There are 5 ways to turn a row about zero (a turn may also mirror it). The second row of each pair is the first, turned, with some noise. The first 45 pairs use one turn. New pairs use 2 turns, one after the other, and a turn may come again.
Known pairs, each followed by its turns in order:
[ -1  21 -22 -17 -22  -2 -22 -14]
[  4  -1 -36  14  12  -6 -26  -3]
S

[ -5  -4   4   3  13   0   1 -22]
[ -9 -13  16   6  -3   2 -12  -7]
S

[-22 -10  -7   2   5   1   2  -1]
[ -3   8 -16  13   7   0  -1  10]
U

[ -4  12 -12   4   6 -19  -8   1]
[ 13  14 -13   8 -13   1  -4   6]
W

[ 1 -7 -7 -1 -3  4  3 -2]
[-1 -4 -5 -4 -7 -4  1 -5]
S

[ 11  -2 -11  22  -4   8   6  -4]
[ -7   9  -7   8  15  14   6 -13]
W

[ 1 22  0  6 22 -1  8  2]
[ -1  21  19  -4   8   0 -13  -3]
S

[ -1  -2 -13  13   7  12  -3   1]
[  7  -4 -16  -2  -2 -14   5   1]
G

[-20   4 -22   0  -2 -22   0  -1]
[  6  11  27 -16 -10 -10   2   5]
N

[ -5   3  -2  -1 -18   0  -2  -6]
[ -6   4   1  14  -3  -2  -7 -10]
G

[ 1  2  6 -6  1 -2  1  1]
[ 2  3  2  6  3  4  3 -2]
S

[14  7 -3 -1 -6 -3  0 -6]
[  4  -8   9 -12  -2  -5   0   0]
U

[ -5  -3  16  20   9   2   6 -12]
[ -8   3 -15 -11   4  -2  14 -18]
N

[10 19 -5  8  0  3  1  7]
[ -9 -10  -3 -13  -5  -7   4 -14]
U

[ 3 -6 10  1 -7 18  9 -7]
[-11  -6 -14   2  16  -2  -6  -2]
N

[-22   0  -3 -13  -7   0   1  -1]
[  2  17  11   1  10 -11  -7   4]
N

[  7  -2   0  -2 -19   4  -7  -1]
[  7  -7 -18   0  -2   8   2   2]
S

[-1 -1 -4 -4 -6  1  6 -4]
[-2 -5  2  8  0 -1 -2 -2]
W

[  5  17  -2   2  -2  17 -12   2]
[-11  13 -11   0 -12  -9  11   0]
G

[  3  -6  11  -8 -16   5  -3  -4]
[-5 -1  2 10 19  6  0  3]
N

[  1  -1  22  -8 -22  -4   0   5]
[ 3 -4  8 19 23  1  8 -6]
N

[-2  3  2 -2 -4 13  6  7]
[ 3 -3 -8  3  7 -9 -8  1]
N

[ -8   0   0 -19   4  -6  -1  11]
[  0  19   2   4   1  -7 -10  -5]
U

[ -2 -15  18   5  -2  -1   2   3]
[-3  2  6 12 -6 18 -3  3]
U

[  3  -2   1   6  -1  -2   4 -20]
[ 6 -5 12 11  4 -8  7 -3]
G

[-1 -2 10 14  8 -8 -2 -2]
[-8 -3 13 -1  1  7 -1 12]
S

[-1 12 13  3  7 -1 -2  8]
[ -5  -1   1   7 -12  -1   0 -14]
U

[-1  2 -4 -2  8 16 -6  5]
[ 7 -6 -2 -6 13  6 -1  6]
W

[ -4  -2  -6 -10   5   4 -15   1]
[13 -5  4  0  2  2  4 15]
W

[-1  4 -8 19  5  0 -1 -2]
[ -4 -12 -15  -4  -6   0   6   4]
U

[-22   2  -6  -2  -9   7  -1  -7]
[  2  -4  -4  13  12 -17  -3   8]
W

[ 0  9 15  6 -5  3  0 -4]
[ -5 -10   8   9  -5   2   8  -6]
U

[  0 -10   3 -11 -14  13   2   6]
[  3  13  -9  13   0   9 -10   3]
G

[  1  -2   6  -1   1 -10 -11  -3]
[ 2  5  0 -3 -9 -3  9  6]
W

[ -2 -18   7   6  -1   0  -5  -8]
[ -5 -17   5   3 -10   3   4   6]
S

[12 -8  1 -8  1  0 14 -1]
[-13  -8   2  10  -3   0  -8  -7]
N

[-17   0   1   4  -9   0   1  -3]
[  3   0   4   4  -8  -6 -13  -9]
G

[-11  10  10  12  18   8  -4 -10]
[ -6   3 -21 -15   8  -5   1  11]
W

[-12 -20  11 -16 -17  -1   1   2]
[ -3  10  14  10  24   5 -11  -7]
N

[-8 -4  3  4  2  7  1 -7]
[  2 -11   8  -3   0  -2  -3  -2]
S

[11  4 -1 -7 -2 -1 -2 -3]
[-9  2  2  4  4  4  8  4]
G

[-4  5 11  4 -2 -5  6  4]
[ 3  1  6 -6 -6  8 -1 -9]
G

[  1   7   0 -18   0   9   4  17]
[ -8   6 -10  -2 -12  16  -3  12]
G

[  0   9  -1   8   7 -21 -16  -3]
[  3  -3  -4   0 -25 -14  -2   7]
U

[-1  6 -3 -1  2 -5 10 -4]
[-4 -1 -6  5 -5  1 -8 -2]
W

New pairs. What belongs after each?
[ -6  11   5 -12  10   4  -7  11]
[-5 13  4 -5  0 16 -6  7]
S S

[-13   3  -7  -3   0 -12  12   7]
[-2  6  0 -3 14 15 -9  3]
G N

[ -1 -22  12   2  -5   2  -2  -5]
[ -8   1   0 -10  -3 -17 -15   2]
W W

[  0 -12   2  -4  11   2   0   2]
[ 1 -7 -9 -2 -3  3 -1 12]
U N

[  9  -4  -3   0 -18  -9  -4  -8]
[ -9 -10   1  -8   9 -10  10  -8]
W N

[  1  -3 -13 -12   4  -8   5  -5]
[-12   6   7  10  -7  -2   8   1]
N U

[-4 -1  8  7 -5 -3  0 17]
[  9  -4  10   5  -8 -11  -2  -7]
W U

[ 6  1 11 16 -4 -3  0  0]
[ 11   9  -3  10   1   0 -11  -3]
U G

[-4 22 -1 15 18 -2  0 13]
[ -3  -8 -17  13   5  -6  14 -21]
G S

[-22   2   0 -18   4   1   1   1]
[ -5  15   2  -7 -21   6  -7   6]
W U

[ -1  -2  -5  -3 -22   5  -2 -17]
[  7   9  19   7   1 -13  10   6]
N S

[  1  -2   0  -5   4 -10   4  -2]
[ 6 -1  1  1  0 10  4  4]
U N

[ -2  -6   9  -5  -4 -22 -22 -14]
[ 10   3  -3  27 -19  -5  -5  -9]
G U

[ 10  -5   2 -19   0  -8   2   4]
[ -3   8 -11   5   2   9   8 -14]
G U

[-8 -1  2 -1  5 12  8 -1]
[ -7   0   9 -12  -3   2   2   1]
G U

[  8   4  -2   7   0 -16   1   6]
[  9   6   3  -3  12 -12  -2   1]
S S

[  3  -9  -4  -4 -12   1  -4 -17]
[-5  3  6 15 10  3  8  9]
S W

[  1  -1   8  11 -11   8   2   3]
[  0 -13  12  -2   1   8  -4   0]
S W

[-8 10 -5 -4 -7 -5  6 -3]
[ 0  2 -9 -1 -3  7 -3 13]
S W

[ 0  2  4 -8  9 12 -5 -3]
[-7  1 -6 -5 -5 13 -1 -7]
G G

[  1  -1  -6   2  -1   0  15 -11]
[ -5  -7   2 -10  -9   8   7   3]
G S

[-3 -1  0 -4 15 -1 -3  1]
[-2 -8  1 -4 -4  3  4 10]
U N

[-1 -4 -3 -4 -3 -1 -3 -5]
[ 1  7 -1 -4  0 -1  0  2]
G W

[12 -4 -7 -5 -5 -1 -4 12]
[ -1   7 -13  -8   9  -4  -2  -5]
S S

[-1  6 -1 -2 -3 -5  1  0]
[0 1 0 6 2 2 4 4]
G U

[-1 -7 -4  9  4  6 20  1]
[-6 -1  9  6  3 17  9 -9]
G W

[-1 -2  5  0  3  1 -3  8]
[ 7 -7  0  0 -2  1 -2  1]
G W

[ -3 -18   4  -3  -3   4  -6   8]
[  3   4  -6  13   2  -3   6 -13]
W N

[-5  0 18  3 -8  1  4 -6]
[  6  -4  11  -4 -13   1   6  -5]
S S

[ -7   3   2  19  -8   7 -12 -10]
[ 9  1 21 -7  2  7  5 10]
S W

[  4 -16  -2   4   3  -4   0  -1]
[  4   1   0   6  -2   5 -14  -7]
S G

[  2 -16   1  -6   9   0  -7 -14]
[-4  4 -6  8 10 -9 17 -9]
N U

[ 11  -6 -12  13  -7   1   2   0]
[ -6  -1 -17  -9   0 -10   5   1]
W N

[ -6   6   5   3  -6   0 -13  13]
[ 11 -13  -2   5 -12   2  -5  -3]
S N

[ 1 -1  4 -7  5  0 -8 18]
[ -1  -7   7   2   4 -15  11  -3]
U U

[ -5   5   4  -5   0   1 -11   2]
[ 3  9 -1 -5  1  8  4 -5]
S W

[-2  3  7  3 -5  4  7 -5]
[ 3 -3  6  4 -9  1  0 -7]
S S

[12 -2  2 -8 -3  2  4 16]
[11  3  7 12  1 -8 10 -6]
U U

[-3  2  2  2 12 -3 -1 -3]
[-2 -8  5 -7 -1  5  2  5]
U N

[-5  2 -2 -4  1  5 -4 -8]
[-1  7  6  1  2  6 -5  1]
W W

[ 3 -1 -2 11  9 -1  8 -3]
[ 3  0 -9  6  8 -6 -4  6]
U G

[ -5  -3   6 -16   3   2 -22   0]
[-16   5   3 -19 -12   2  -8  -2]
G G

[  1  -8   8   2 -13   1  -4   2]
[ -1  -2   1 -10   8  -9  -4  -5]
U W

[  3  -6 -10  -1 -16   1   9  11]
[ -3   6  11 -12  -5   1  12  10]
N W

[  6  -1 -15   4 -22   2   1 -14]
[ -2  -1  -1 -27  -3   1  11 -10]
G N

[ -3 -22 -18   3  -2   4   4  11]
[-11   5  11   0   9 -10 -17  16]
S U

[-5  5 13  1  0  3 -8  2]
[  0   3   3 -12   3   9   2  -5]
S W

[ 16  -1   2  -8 -11  -3  -8  12]
[  5  -6   7 -12 -15   7   4   9]
N S

[  3  -2  15   1 -14  -3  -9   6]
[ -1   3  15  -9 -12   5  -3  -6]
N S

[  1  -2   4   7 -22   1   1 -13]
[ 18   5  -2 -11  -2  13  -9   0]
U G

[  3  -9   1   1  -3  12  -2 -15]
[  1  12 -15   5   6  -5   4  -5]
N U

[  5  -5  10  18  -8 -12   1  14]
[  0 -14 -21   0 -11 -12  -1  -4]
W W

[ 0 -4 -2  3 -4  5 -7  8]
[ -2  -1   0   4 -11   4  -2   2]
U G

[  4 -10  14 -11   3  -5   6  13]
[ -2  14  -9  -3 -10   1  10  14]
G G

[ 1 11  4 -5  4 -3  7 -5]
[ 8 -7 -4  6 -3 -1  6 -5]
S U

[ 3  4  7  0 -9  6 14 -1]
[ 5 -1  3  8 -3  1  8 13]
S G

[ -3   1   4   4 -22   2   1  -4]
[  4   7  -2   3   5  -9  -2 -19]
U N

[ 1  3  2 -3 -5 21  8 -3]
[16 -6  8 -1 -4 -2  7 11]
U G

[-3  4  8 -3  0  0  2  0]
[ 1 -6  0 -3  1 -6  3 -4]
G W

[-3 20 -7  2 -1 -6  1 -4]
[-1 -6  0 -2  3 20 -5 -9]
N G

[ 19  -5   2   0  14  -2 -14   7]
[ 12   0  -1   2   9 -13   6 -20]
S W

[-1 -5 -1 12 -4 -1 21 19]
[  3  -7 -13  -4 -21   0 -11 -14]
G S

[ 1  5 16 11  0  3  0  0]
[  3   0 -14  11   3   3  -8  -4]
S N

[ -4  -4 -18  -9  -4  -5  -6 -14]
[-17  -7  -8  -7  -6  15   1   3]
W U

[  2  -7   9  -8 -12   3  10  -5]
[ -7 -16   7   5   5   1   8   3]
W S

[-12  -2 -12  -7   6   8  11  12]
[15  2 15 10  9  5  7 -2]
G W

